The rows come from 4 hidden closed curves, with some noise, and rows from the same curve form a group. Each curve winds through 6 dimensions. The rows are also pushed far along 4 directions, which tell nothing about the answers.
Known rows, each followed by its group:
[ -9.0  -6.7  -2.7 -21.8   2.3  23.0 -62.3  -7.6 -10.4 -13.3   5.2  21.8
  -0.2   0.1  10.0  -8.8] => Bon
[-18.8 -18.6   6.8 -16.7  -6.5  -4.6 -43.9 -10.7 -17.1  -3.2  17.9  10.3
  17.6  10.7   4.3 -32.4] => kiv
[ -8.8  14.1  19.6  -5.3  26.0   0.3 -17.0 -16.5   6.6 -12.8  -8.0   2.3
 -39.4  -3.3   0.3 -28.6] => sudu
[  3.6   6.7  18.5  28.1  -9.4  -3.0  24.7  12.4  14.4 -10.6   2.1  -3.5
 -10.6  20.8 -17.5  12.4] => Bon
[  7.4   2.9  -4.2  -4.5 -33.7  -0.6   4.6  29.7  19.9 -12.6  16.4  31.1
 -38.3   5.9  22.3  39.4] => sudu
[ 10.9  -1.4  -8.2   5.4  -6.1 -26.1  25.1   0.8   8.4  -0.7 -13.7   1.7
 -10.0  16.4   6.4  39.1] => kiv
[  1.3  30.7   8.8  15.8  20.5  19.3  -7.2 -13.3  13.0  -7.2  -5.3 -11.4
 -49.3 -16.1  -3.8  -7.8] => Bon
[ -7.8  19.8  13.8  34.5   5.6  19.3  -9.5  -8.2  14.5 -12.7 -19.7  -4.8
 -28.6  20.4 -21.7   7.5] => Bon
[ -1.5   1.1 -11.2  11.6  21.2   9.8 -14.6  -4.9 -14.1   1.8   0.2 -23.9
  15.2  -4.6  -8.1 -19.7] => sudu
[ 15.5 -26.0 -23.7  23.0  -3.8 -12.5  -2.9   7.9  17.0  16.8  26.0  25.3
   8.5  31.9  10.8  11.1] => pifar
[-24.5  -9.8 -23.3  15.0  34.8  -4.3 -10.2 -30.6 -19.5  18.5 -15.0 -24.6
  11.6   6.2  -8.3 -34.0] => kiv
[ -0.5  19.5  20.9 -17.4 -36.6   1.1   7.0  -2.7  -5.4 -12.5   0.0 -11.1
 -16.2 -25.8  -4.0  15.4] => sudu
[ -8.2 -12.2 -31.5   2.3  17.1   7.6 -38.8 -15.9  -9.9   9.2   1.0  15.8
   1.9  -0.3   0.2 -25.0] => pifar
[  1.6  22.5  14.7 -13.4 -28.0  27.4 -19.2  -0.4   8.4 -16.4   2.2  11.0
 -39.5 -19.4   7.0  18.3] => kiv
[  0.6 -28.1 -24.9  17.9   2.3  -2.9   6.7  -1.9  -2.4  20.3  -6.5  10.5
  29.9  32.2   3.6  13.4] => kiv
[-13.0 -22.2 -31.3 -12.1   2.0  -1.1 -30.4 -12.3 -21.8  18.2  18.0   9.4
  23.1 -10.6   7.6 -27.7] => pifar
[ -5.0  -4.9 -12.5  19.7 -39.1   2.8 -10.1  20.1  16.5  -7.3  16.1  24.5
 -30.4  22.8  10.1  28.7] => sudu
[ -1.7   8.3  20.8   4.8   0.9   3.7  -0.3 -17.8  -2.2   1.4  -0.9 -17.6
   3.8  -3.4 -10.1 -11.0] => Bon
[ -3.8  14.4   2.8 -18.7  -5.3  -2.9   9.5   4.2  -1.5  -9.1  -2.5  -2.9
 -27.0 -22.8   8.5   5.6] => sudu
[-12.1 -21.8 -19.3  -1.6  30.0   3.8 -33.0  -8.5 -17.6   5.1  -6.4   1.6
  38.8  15.3  -2.4 -19.7] => Bon
[ 12.9   1.0  18.2 -39.0  -2.4 -18.8  21.1   4.2 -13.8  -5.2  -0.2  -9.9
  32.8 -28.6  -1.3  -3.0] => kiv
[  7.8 -27.0  -5.6  11.4 -24.7  -7.4  -7.6   9.3   0.3  13.4  31.4  10.4
  33.5  25.2   5.6  -1.9] => sudu
[ 14.9 -22.4  -1.4 -51.9  -8.2 -22.8  -8.4  -2.5 -18.3   7.6  32.0   8.2
  22.5 -25.6  32.9 -17.9] => sudu
[ -3.9 -12.0 -29.1  12.8  21.4  -0.6  -9.3  -5.5  -2.8  11.3  -8.0  -0.7
  15.2  11.7   0.4   1.4] => Bon
[ -8.2   3.2   4.3 -49.5  14.6  -2.7 -21.9 -40.3 -39.3   4.8 -13.7 -17.6
  28.8 -49.1  -9.1 -44.0] => pifar
[  5.7   0.9  -0.9   9.7  -3.0  -8.2   3.3  13.3   9.7 -18.1 -16.5  18.2
 -10.8  24.7  -9.8  28.9] => Bon
[ 15.9   3.1  -0.9  -3.0   1.1 -10.5   8.2 -15.6  -7.7   9.3   4.9 -17.7
  16.5 -18.7  -7.2  -2.5] => pifar
[-11.0  -4.6   3.7  -0.4  30.1  -3.8 -37.7  -7.8  -0.3 -11.8   0.4   8.7
  -3.8  15.7   0.0 -30.9] => kiv
[ 10.7 -16.5 -23.4   2.3 -18.9  -7.5  12.5  14.0 -12.6  14.0  19.0 -14.0
  38.4  -6.1   4.9  10.7] => sudu
[ -2.6  10.1   5.1   4.5  34.2  -5.1   0.0 -16.3 -13.8 -11.8 -28.8 -20.2
  11.0   3.0 -26.3 -13.3] => pifar
[ 16.8  -0.4   5.7   4.8   4.0  -0.9   4.0   2.6  13.3  -6.9  -4.0   9.1
 -12.0  23.5   9.4  26.8] => kiv
[  8.9  16.7   1.1  13.3   8.6  -6.2  39.4  17.3   7.0 -16.9 -30.0  -9.5
  -9.0   4.9 -20.6  37.0] => Bon
[  1.9  18.1  13.4  -5.0  12.1  17.9 -51.4 -12.2   2.1 -28.4 -10.0   3.9
 -29.1   8.2  -5.2  -6.9] => sudu
[ 11.6  -3.6   8.0   8.4 -23.8 -17.2  17.3  18.6   9.1  -9.5  16.7   0.0
  -4.3  17.4   6.7  27.4] => sudu
[-17.4 -25.7 -14.8  22.4  14.9 -14.4  -4.0  -8.9 -10.1  21.3  19.8   2.9
  25.2  21.3  -9.8 -50.6] => Bon
[  8.1 -23.8  -6.6 -18.4  -3.0  -0.7 -30.6   8.3  -5.2  -1.9  14.7  32.4
  22.4  18.8  10.9  -3.3] => sudu
[ 15.6   3.1   2.1 -34.4  24.5 -18.4  22.5  -6.2 -16.0  -1.7   1.2 -24.5
  12.5 -34.4   8.5  -6.7] => pifar
[ -9.3  17.6  27.2 -38.0   4.4   7.9 -21.2 -24.0 -13.3 -12.4 -10.2  -3.1
 -16.1 -31.3  -2.7 -34.5] => sudu
[  9.8  -1.3   9.5  -9.5  29.1  -9.0  37.0   3.0 -14.6   7.8  -9.7 -35.2
  32.8 -13.4  -2.2  -7.2] => kiv
[ -4.1  -5.7  -0.1 -18.5   1.7  18.4 -31.8   6.5  -7.4  -3.4  17.4  14.4
   7.5 -13.7   7.5 -21.1] => kiv
[  7.4   8.8 -12.3  20.4   5.5  -2.8  15.4  27.4  24.9 -11.8 -13.3  18.7
 -14.8  17.2  -8.2  27.3] => kiv
[ -5.1   2.8  14.2   5.6  15.2 -18.2  36.7 -11.7  -8.6   4.2 -18.5 -28.5
  18.2   0.9 -20.7 -10.5] => pifar
[  9.3 -21.5 -15.1  -9.7   9.8   1.6  -9.6   6.9  -3.3   4.2   0.4  20.6
  21.1  17.2  13.7   9.9] => kiv
[-15.0 -13.8  -9.7   8.6  19.8   3.7 -27.6   7.1  -1.8  -7.4  -9.4  17.5
  16.5  29.7 -11.7 -14.4] => kiv
[  4.9   3.0 -10.4  37.4  20.1 -17.6  30.4   7.1  13.9   1.3  -6.4 -13.3
 -12.1  21.9  -8.2  15.6] => pifar
[ -0.9 -39.3 -11.8  -7.5 -33.9 -14.1  21.1  30.6   3.9  15.4  31.8  32.4
  25.3  17.9  22.8  17.8] => pifar
[ 17.8   8.8  10.6  10.6 -44.7 -14.5  13.7  27.4  26.1 -22.1  21.6  13.3
 -44.2  16.5  18.3  66.1] => Bon
[ 20.5  10.1 -12.0  13.3  24.5 -22.8  30.4  -6.4   4.2  -2.6 -20.0 -20.0
  -1.9   2.4 -14.7  19.1] => pifar
[  1.0 -23.9  -9.6  22.9 -12.2   0.5   9.2  10.7   6.4  16.3  21.8  14.6
  21.1  24.2  -0.6   0.8] => pifar
[ 13.3 -17.1 -25.5   1.0  -4.1  -8.4  -3.4  10.4   7.0   6.5  10.4  16.3
   9.9  13.6  18.0  30.2] => Bon
[  3.2  -5.5  10.9   7.6 -23.6  -3.5  -5.2   5.5   9.7  -9.5   5.2  22.8
  -4.5  24.0  -5.0  17.2] => Bon
[-18.1  -9.4 -19.2   2.0  21.4   1.8 -35.7 -24.1 -25.9   3.9  -7.4 -10.4
  23.6   1.0 -18.3 -32.9] => pifar

New rows. What belongs after each?
[ 13.0  12.6  26.3  -9.1 -35.7  -9.0  31.3  15.1   1.7 -15.5   5.0  -7.6
 -10.4 -12.3  -5.9  29.3] => Bon
[ 24.6 -15.2  -3.7 -15.6 -31.9 -13.9  -5.1  16.1   0.2  -9.4  16.0  16.4
  21.9  12.9  11.4  33.6] => sudu
[-12.1 -34.3 -21.4  21.6  20.3  -7.4 -12.1 -11.6 -10.2  22.7   7.6  -1.9
  23.7  41.7  12.2 -11.1] => kiv
[-11.6  -2.0   9.9   5.0  17.0  -6.6  30.8   1.3   6.7   1.2 -18.5  -0.5
  -5.0  11.1  -6.5  -6.8] => pifar
[ 18.3  -7.6 -24.8  34.4 -21.1   6.0   1.9  33.7  23.3  -2.3  17.4  14.5
  -1.8  32.9   6.2  43.5] => sudu
[-16.2  -9.4 -10.0 -24.7  -9.6   9.4 -43.0  -5.8 -13.8   2.2  19.9  15.8
   6.7 -17.6   9.7 -29.1] => kiv
[ 10.0   4.2  19.7 -13.6  -0.2 -14.8  35.5  13.3   3.6 -11.0  -0.4  -9.7
  -5.4  -7.8   5.0  19.1] => pifar
[ 15.0   9.5  -2.3  20.6  17.8 -33.7  52.2  -3.2   3.6  -5.8 -26.7 -30.7
   7.3  13.2 -23.5  28.1] => pifar
[ -6.5  14.0   5.7 -23.6  14.7  13.6  -3.5 -31.7 -26.0   4.7 -10.9 -39.6
 -11.4 -38.6   8.1 -10.0] => kiv
[-15.2  -4.9  -9.2  26.1  49.6   3.4 -32.4 -23.6 -15.3  -0.3 -23.9 -16.5
  22.7  26.2 -27.0 -43.3] => sudu
[-21.3 -10.7  -8.8  24.7   4.5  23.6 -41.2  -2.2   0.4  -5.4   5.3   9.3
 -17.6  34.0   5.0  -3.0] => kiv
[-23.3  22.4   9.0  26.1  16.2  16.6 -18.4 -15.1   5.6 -18.9 -32.5  -8.5
 -30.0  14.7 -25.6 -10.2] => kiv
[ 17.0  32.5   7.5   7.5 -31.4  13.2  15.6   9.4  11.7 -18.5 -15.2 -12.3
 -27.6 -12.4 -10.0  45.0] => sudu
[ -2.5  -5.5  -7.8  -4.5 -31.1   3.2  -8.8  17.6  14.0  -3.4  18.9  34.6
 -31.6   5.1  20.0  18.8] => sudu
[ -4.2  -2.7  -8.1   1.0  22.8  27.9 -32.1  -3.6  -4.4  -0.3   9.9   0.2
 -15.5  -2.6  16.9 -11.2] => kiv
[ -2.0 -24.9  -7.8  25.5  -3.8 -14.9  12.0  20.9  25.3   3.7  11.1  31.6
 -13.8  44.1  12.5  18.5] => pifar
[  0.1  14.5  11.4  -1.7  36.0  -6.0  18.0 -14.0  -9.5  -5.3 -31.6 -14.4
   4.6 -10.6 -30.7 -26.1] => Bon
[ -2.9 -21.4  -7.6  17.7  10.3 -10.5  31.9  20.9   3.5  14.2   8.7   3.2
  21.0  19.7   1.0  -6.9] => sudu
[  7.8  17.1 -12.3  50.9  46.4 -15.1  30.3 -15.6  15.7  10.5 -28.5 -38.3
 -15.4  17.5 -23.7  -3.8] => sudu
[ 17.4 -11.4 -17.8  36.5  12.6  -9.6  21.9   4.0   6.7  16.3  -4.2 -13.6
  32.9  24.4 -13.2   4.8] => sudu
[ 12.0   6.4  10.8 -53.5  21.0  -6.5  -2.7 -22.9 -24.5   3.0   4.1 -21.6
   8.9 -50.2  17.1 -28.4] => kiv
[  5.8   5.2   9.1 -19.0 -22.7 -35.3  43.9  -6.0 -10.5   1.1  -7.3 -23.6
   6.1 -21.5  -1.4  14.7] => sudu
[  4.7   7.8   0.9  55.1  21.7   6.8   6.8   9.5  21.6  -9.6 -17.9  -8.7
  -9.1  47.2 -24.0   9.9] => sudu
[  4.7  -6.4 -17.8  22.7  17.6 -20.2  48.7  20.5   2.2  -0.8 -26.2 -10.9
  22.4  21.9 -20.9  30.6] => Bon
[ 36.4  -7.2 -17.8 -17.0 -29.8 -10.3  -5.2  13.5   9.2  -5.1  28.7  23.1
  -5.6  -6.1  23.4  45.5] => pifar
[-13.7   3.1  18.3 -23.9  -2.3   4.7  -0.6  -3.6  -2.7  -6.1   0.8   6.3
 -21.3 -13.5   9.4 -12.2] => pifar
[-12.9 -46.9 -38.2  26.3  -0.7 -13.2 -22.9  22.0  -1.7  10.8  23.4  40.6
  30.1  55.2   4.3  -8.5] => Bon
[ -2.8   6.0   3.6  15.8  11.7  -7.7  17.5 -15.8   9.5   2.8 -24.4   3.0
  -8.7  12.7 -18.2  -1.9] => pifar
[ 30.9  18.2  19.0 -16.2 -26.2  -7.5   9.8  24.3  30.3 -27.8   4.4  27.7
 -34.9  -2.8  10.8  45.4] => kiv
[ -9.9  21.5  -3.8  29.5  21.6  17.6   6.8 -11.9 -10.0   0.5 -30.6 -37.7
   3.3  -4.3 -33.0 -14.0] => sudu
[ -3.7  12.5   2.5  32.9   5.0  10.7  12.8   6.7  11.1   0.1   1.4 -15.9
 -19.0   6.9  -9.2  -1.4] => sudu
[ -5.8   1.4  -9.5 -15.4  -7.9  10.7 -23.3   3.0 -16.0  -8.8   3.8   1.6
   2.7 -14.1   2.7  -2.4] => sudu
[  7.8 -10.2  -6.9   5.6  11.8 -15.3 -14.8  -2.5  -0.2  -7.6   3.9   6.9
   5.7  22.6  -2.1   3.0] => pifar
[ 24.1 -17.5  -8.6  -6.3 -13.3 -31.2  24.5  14.7  -3.1   9.6  28.5 -10.3
  26.2   0.4  19.3  16.5] => sudu
[  7.5 -16.6 -16.3  -2.8 -33.6  -3.8 -26.9  11.5  -0.6  -9.1  17.5  27.4
   4.2  16.9   6.6  29.4] => pifar
[-17.6 -18.0 -17.9  23.2  12.5  12.5 -34.7  -5.2   0.2  16.8  26.0  14.1
  -6.3  15.9   7.4 -41.1] => sudu
[ -5.8  14.5   7.8  27.4 -12.0  11.6  -2.7  14.1  14.7 -17.3  -0.2  -1.6
 -35.5  19.1  -7.2  16.1] => sudu
[  5.5 -18.9 -14.3 -12.1   4.8 -28.3  36.7  -0.2 -18.9   9.9 -12.2 -20.7
  40.8   3.3   3.3  20.8] => kiv
[  9.7 -12.4  -0.7  -2.4   6.7 -36.2  36.8  13.3  -2.2   2.5  -3.6  -7.9
  33.6   8.1  -6.6   9.4] => kiv
[-10.4   8.5   7.5  -8.9  17.7 -13.1 -10.8 -27.4  -9.8  -6.4 -18.2 -16.5
 -11.3  -3.4  -5.4 -16.5] => kiv
[ 15.9  -5.0 -16.0  34.1 -16.0 -13.1  29.8  28.7  21.6   4.2  16.4  -3.5
 -12.0  21.8   7.2  37.2] => sudu
[ -3.4  24.2  12.5  -1.5  30.2  10.5 -10.9 -30.3  -6.3  -3.1 -18.1 -35.7
 -14.0 -23.9  -8.6 -14.3] => Bon
[ -1.7 -18.4  -8.0 -22.6  24.9  20.8 -55.5  -5.1 -14.3  -4.8  15.5  15.7
  -1.6   9.0  28.8 -15.0] => kiv
[-17.5   9.5 -11.4  26.4  26.3  22.0 -26.6  -2.0   6.4  -5.5  -4.3  -2.3
 -32.2  12.1  -0.2 -10.6] => kiv
[  9.1  -4.9  14.8 -16.5 -35.9  -3.6   7.4   6.8   1.3  -3.1  22.3   9.9
  -0.3 -10.5  11.2  16.1] => pifar
[ -2.6 -26.8 -23.8  35.5   3.8 -12.5 -17.9  14.5   7.1   1.7  15.9  14.7
  12.8  55.7   4.1   4.0] => sudu
[ -1.2 -13.5  -6.2  15.1 -21.7  -7.1 -23.3  -0.4   4.3   4.5  28.9  10.5
  -7.1  20.6  11.2  -3.3] => sudu
[  4.6  12.1  -2.0  21.8  23.9  15.1  -6.2   0.5  25.6  -3.0   1.2  13.4
 -48.5   7.6   4.8   0.7] => pifar
[  7.4 -11.3  -5.4 -25.9 -40.5 -19.7  31.0  20.4  -3.0   6.9  19.2  13.0
   5.5 -17.9  20.5  25.1] => sudu
[ 10.6  -9.8  -3.1  16.3 -18.1  -7.5  29.1  23.4   9.5   8.5  22.8  -4.9
  10.5   7.5   5.5  14.1] => sudu
[ -5.4 -16.2  13.4 -45.3  -6.3   9.8 -36.0  -9.0 -13.9   1.2  28.1  27.6
   4.0 -17.4  22.3 -32.9] => pifar
[  2.4 -18.7 -23.5  19.6  -5.3  -4.6  -4.0   7.5  11.7   6.8  -4.3  29.4
  12.9  36.8  -4.2  21.0] => Bon
[  7.2 -12.1 -11.5 -34.4  18.0 -31.1  15.8  -7.5 -17.8  13.3  -1.9  -7.9
  41.4 -26.2   2.4 -20.6] => kiv
[ -4.9 -33.7 -20.7   6.9   2.5 -11.0 -27.6  16.8   4.2   2.0  21.9  36.4
  13.9  42.8  16.2  -5.7] => sudu
[ 15.7  24.4  -5.7  -9.7   9.4  -8.2  17.6  -9.9  -4.1 -10.9 -11.6 -27.6
 -19.9 -33.4  -4.9  19.4] => pifar
[ -5.4 -17.3   8.4   5.1  -5.1  -7.2 -14.9   6.8  -1.5  -4.2  20.8  20.8
   4.1  21.9  -4.3 -22.6] => Bon
[ -0.3 -27.9 -23.4   8.8   9.0   3.8 -25.3  24.6   7.5  -3.5  17.2  29.6
   6.3  32.8  18.6   9.8] => kiv
[  1.9 -11.2  -6.3  44.5  31.1   3.5  -7.0  11.4  21.5  -6.7  -4.9   8.2
 -15.1  60.4   1.4  13.3] => kiv
[  2.4 -17.6 -12.7  -3.6  -6.1 -25.3  11.2   9.9 -13.1   4.2  13.6 -12.6
  29.0   6.8   6.0   2.9] => sudu
[ -8.9 -17.1   0.8  16.6   1.5  -4.6 -27.0   2.8  -0.8  -3.3  20.0   5.7
   5.1  32.9   2.9 -18.6] => sudu
[ -0.5 -19.0  12.9 -37.0 -17.3 -29.3  20.1   7.3 -20.2  -1.5  14.2  -3.9
  31.2 -13.0  12.2  -5.7] => sudu
[-20.1  -0.8  -7.5  34.6  -0.2  17.9 -34.0   0.9  14.1 -12.7 -13.5  22.7
 -18.2  43.0 -13.9   1.9] => kiv
[ -5.3  -1.9  -2.2  46.4  27.5   3.0  12.1  12.8  15.6 -11.8 -22.4  -7.9
  -8.0  50.0 -13.2  22.5] => kiv
[-27.1   5.6   2.1  24.8   4.8  30.7 -30.1   4.5  12.7  -9.4  -7.4  23.1
 -34.1  22.9  -9.4 -15.2] => sudu
[ 11.2 -13.7 -11.3  11.6  -0.9 -11.7  -7.1  10.9   4.2   3.1  28.2  -0.5
   3.9  12.9  15.3   3.1] => sudu
[ -2.7 -13.4  12.9 -26.9 -20.5   0.9 -21.4  -1.3 -11.3  -7.2  11.4  12.9
  22.0  -1.0   4.4  -7.8] => kiv
[ -5.5   4.7  -7.3  35.6  12.3  23.4 -15.2  -2.9  18.5  -5.8 -27.8  13.7
 -25.5  37.1 -11.6  19.0] => kiv
